Each new row is followed by its nearest point in the smallest flat space through zero that holds the last named rows.

q_288, 6 rows:
[[ 2.02 -1.55  4.49  2.43  0.48 -3.11 -4.57 -1.17 -5.07 -0.49 -3.03  5.16
  -0.09  0.34 -1.69  2.15  2.85]
 [ 0.53  1.54  3.78  0.55 -0.03 -3.25 -5.55 -1.30 -3.46 -0.55 -0.70  1.99
  -0.58 -1.06 -2.02  2.00  3.19]
 [ 0.35  3.02 -1.95 -0.52 -1.60 -0.64 -3.36  1.81 -3.48 -0.79 -0.40  1.52
   2.13  2.97  1.68 -0.52  2.91]
 [-0.48  0.91 -2.03 -1.72 -0.56 -2.74 -4.54 -2.88 -3.90 -4.84 -0.62  1.87
  -2.26 -0.13  2.49  2.30  1.36]
 [-0.61  0.92  2.55 -2.67  1.02 -0.38 -3.32 -1.15 -3.81 -1.90 -0.80  0.44
   2.13 -1.93  1.99  0.53 -1.06]
 [-0.51  1.76  2.48 -2.39 -3.03 -0.50 -3.24 -1.20 -4.85 -2.39  0.87  0.09
   0.65  1.97 -0.24  2.36  2.96]]
New rows:
[ 1.86  1.89 -1.15 -0.83  1.20  0.18 -0.66 -2.47  1.63  1.61 -1.38  0.56
  1.51 -1.72  0.30 -0.74  1.02] | [-0.01  1.02 -0.51  0.30  1.30 -0.68 -1.13  0.52  0.68  0.64 -0.28  0.03
  0.34 -1.32  0.31 -0.86 -0.32]
[ 0.03 -1.24 -1.30  1.40  1.38 -0.23 -2.66  1.90 -0.28  1.41  0.98  1.37
  1.82 -0.17 -1.85 -0.46 -0.72] | [ 0.68  0.53  0.02  1.32  1.08 -0.62 -1.00  1.24  0.12  1.38 -0.91  1.09
  0.93 -0.27 -0.19 -1.01  0.37]
[ 0.35  1.15 -1.52 -2.66 -1.55 -1.54 -2.66 -1.99 -0.80  1.07 -1.95  0.63
 -2.28  0.82  1.96  1.84  0.00] | [-0.29  0.80 -1.44 -0.71 -0.40 -1.29 -2.03 -1.11 -1.34 -2.05 -0.02  0.58
 -1.20  0.06  1.04  0.90  0.85]
[-0.16  1.17  1.95 -1.54 -1.59 -1.47  1.14 -0.47  0.65  0.87 -1.87 -2.49
 -1.39 -2.13 -0.85  0.63  0.70] | [-0.59  0.51  1.70 -0.57 -0.18 -0.21 -0.19 -0.82  0.80  0.26  1.11 -1.50
 -0.77 -1.29 -1.45  0.69  0.13]
[-0.57 -2.16  0.62 -1.71 -0.77  1.19 -1.80  1.27  0.22 -2.33  0.50  1.09
 -1.41  0.97  1.13  1.26 -0.76] | [-0.20 -0.86 -0.12 -0.90 -0.60  0.21  0.17 -1.09 -1.27 -1.65 -0.12  0.30
 -0.44  0.49  0.87  0.89 -0.31]

q_163:
[[ 1.06  3.38  0.12  1.28 -0.70 -5.52  1.36  1.36  1.68 -2.27  1.13  0.93
   0.36 -0.79 -0.65  0.22  0.10]
 [ 0.63 -1.06  1.90  2.61 -1.18 -0.94 -1.74  1.80  0.94 -3.51  1.21 -0.62
  -2.20 -2.31  2.63 -0.43  0.68]
 [ 2.22  0.86 -1.85 -0.35 -2.40  0.01 -0.28  2.84  2.36 -2.28 -1.54 -3.40
   0.95  0.12 -2.45 -0.45 -3.05]
 [ 0.35  4.14 -0.48  2.86 -1.44 -4.10 -2.24  2.70 -1.24 -1.40 -0.39  1.59
  -2.96 -1.31 -2.50  0.93  3.04]
 [ 1.83  0.80 -2.66  0.09  0.32 -2.09  0.05  0.17  2.30  1.15  0.72 -1.14
  -0.09  2.75 -4.34  1.20 -0.38]
 [-1.05  1.70  0.93 -0.57 -1.61  0.61 -0.12 -3.06 -0.75 -2.88  0.83  1.13
   0.19  0.23 -0.54 -0.56 -0.39]]
New rows:
[-0.17  0.47  1.21  2.03 -0.22  0.50 -1.15  0.30  0.16 -0.77 -2.87  1.09
 -0.72 -0.59  0.77  0.78  0.42] | [-0.34  0.37  0.49  0.70 -0.59  0.27 -0.99  0.99 -1.04 -0.58 -0.65  0.26
 -0.91 -1.16  0.57 -0.15  0.75]
[-2.28 -0.58  1.47 -1.82 -1.95 -1.11 -3.55  3.33 -2.63 -0.99 -1.60  0.42
  0.17  1.22  1.60  1.10 -1.98] | [-0.41  0.61  0.36  0.14 -1.13  1.13 -0.87  1.69 -1.43 -0.73 -1.75 -0.24
 -0.30 -1.65  0.69 -0.54  0.01]
[ 1.09  3.05 -1.67  0.40 -0.18  0.59 -0.01 -0.14  3.13 -0.87 -1.93  0.24
  0.57 -2.38 -0.75  0.44  0.54] | [ 0.50  1.67 -0.58 -0.04 -1.04 -0.99  0.15  1.16  0.25 -0.95 -0.79 -0.39
  0.42 -0.33 -1.12 -0.12 -0.65]

q_358, 6 rows:
[[-3.82 -2.22 -0.20 -0.46  0.84  0.26  0.08 -0.57  0.57  2.62 -0.70  0.38
   0.13  3.27 -1.86  0.79  0.83]
 [ 0.66  3.02  1.07  0.35  0.56  0.52 -2.26 -0.95  0.42  1.58  0.66  1.01
   0.69  0.79 -0.10  0.42 -2.38]
 [-1.42  0.30 -0.36 -0.69  0.43 -0.18 -1.16 -2.36 -1.14  1.86  2.32  0.29
   2.58  0.18  1.71 -1.46  3.15]
 [ 1.80  0.64  0.49 -2.45  0.98 -1.33  4.16  1.05  0.08 -2.67 -0.89 -0.77
  -0.54 -1.05 -0.15  0.49  3.67]
 [-2.27 -0.59  0.20  2.79  1.49 -1.43 -2.09  2.87  0.35 -0.85 -0.77  0.62
   0.46 -2.58  0.44 -2.25 -0.88]
 [ 2.01 -1.35 -1.23  2.82 -3.82 -0.85  0.09 -0.96 -0.34 -1.17 -4.03 -1.27
   0.13 -0.10  1.26  1.82  0.10]]
New rows:
[ 2.45  0.14  0.37  2.60  2.68  0.08  0.36 -1.25  3.64  2.32  0.14 -3.88
  1.36 -0.82  1.91 -2.45  0.58] | [ 0.30  1.12  0.18  0.65  0.12 -0.66 -0.91 -0.36 -0.29 -0.02  0.08  0.19
  1.16 -0.90  1.09 -0.61  0.68]
[ 1.37  0.60  0.47 -1.91  0.12  1.06  0.82 -0.25  0.47 -1.46  1.78  0.94
  1.34 -0.76  0.81 -0.23 -0.07] | [ 1.46  1.17  0.24 -1.45  0.34  0.46  0.63 -0.29 -0.38 -0.60  1.84 -0.04
 -0.10 -0.81  0.47 -0.48  0.32]
[ 0.29 -0.91 -0.08 -3.88 -0.31  2.83 -0.30  0.05  1.51  1.31 -3.60 -1.01
  0.13 -0.19 -0.37 -0.09  1.79] | [-0.12 -0.58 -0.08 -1.02 -0.15  0.00  1.49 -0.51  0.15  0.22 -0.74 -0.31
 -0.28  1.34 -0.70  1.06  1.19]

q_264, 6 rows:
[[-1.80  0.65  1.95  1.79  0.63 -0.06  0.24 -0.07  2.23  0.67  0.09 -4.39
   0.52 -1.99 -2.28  0.94 -0.94]
 [-0.56  1.78 -0.16  4.91 -2.97  0.86 -0.02 -0.53  1.42  1.70 -2.57 -4.83
  -0.75  0.08 -0.24 -1.54  0.51]
 [-2.63  2.31 -0.57  2.22  1.44  5.55  0.55  3.26 -2.04  2.05  0.55 -3.54
  -0.69 -0.18  2.54 -3.08 -0.02]
 [-0.71  1.14  0.41  1.66  2.08 -0.22  0.25 -1.28 -0.86  0.33 -0.61 -0.91
  -3.14  1.08  0.96 -0.80 -0.78]
 [-1.13 -0.34  2.14  3.95 -1.41  0.31  0.37  1.04  1.81 -1.17  1.40 -0.97
   0.11 -1.30 -0.44 -2.05 -1.91]
 [-2.04 -2.61  0.91 -2.20 -2.59  3.69  0.28 -2.23 -0.41 -0.73 -1.57 -1.80
  -0.36 -1.41 -1.38  0.89 -0.62]]
New rows:
[ 1.51 -0.10  0.23  0.33  0.25  1.36  1.55 -1.01 -1.96 -0.52  0.69  0.81
  0.45  0.18 -4.12  0.09  1.07] | [-0.04 -0.62  0.11 -0.92 -0.29  0.11 -0.02 -0.40  0.02 -0.28 -0.08  0.25
  0.24 -0.25 -0.41  0.53 -0.02]
[-1.99  2.04  0.11 -1.31  0.96 -2.21 -1.11 -0.54 -1.11  1.78 -4.76  2.96
 -0.79 -0.38 -2.24 -0.08  1.48] | [ 0.90  0.53 -0.96 -1.22  0.80 -1.47 -0.26 -1.64 -0.47  0.73 -1.46  0.02
 -0.90  1.07 -0.12  1.37  0.96]
[-1.02  0.86 -1.08  1.85  0.26  1.80 -0.34  2.35  2.65 -0.14 -1.29  0.58
 -2.60 -2.18 -1.60 -3.26  1.24] | [-0.61  0.60  0.30  2.34 -0.70  1.08  0.17  1.03  0.24  0.19  0.26 -1.08
 -0.14 -0.19  0.59 -1.62 -0.40]
[-1.13  0.15 -3.45 -0.72 -0.50 -1.84 -3.07  0.36 -0.08 -0.84  0.28  0.76
 -0.25  2.10 -2.12 -2.85 -0.98] | [ 0.96  0.11 -0.59  0.33 -0.49 -0.86 -0.15  0.02 -0.15 -0.16 -0.12  1.28
 -0.08  0.74  0.58 -0.41  0.36]
[ 1.08  1.50 -1.71  2.40 -0.43  0.29 -0.59  2.90  0.12 -0.83  0.48 -0.09
 -1.09 -1.50  0.22 -2.12  0.33] | [ 0.32  1.14 -0.38  2.51 -0.50  0.23  0.01  1.98  0.19  0.36  0.73  0.03
  0.50  0.30  1.17 -1.93  0.13]
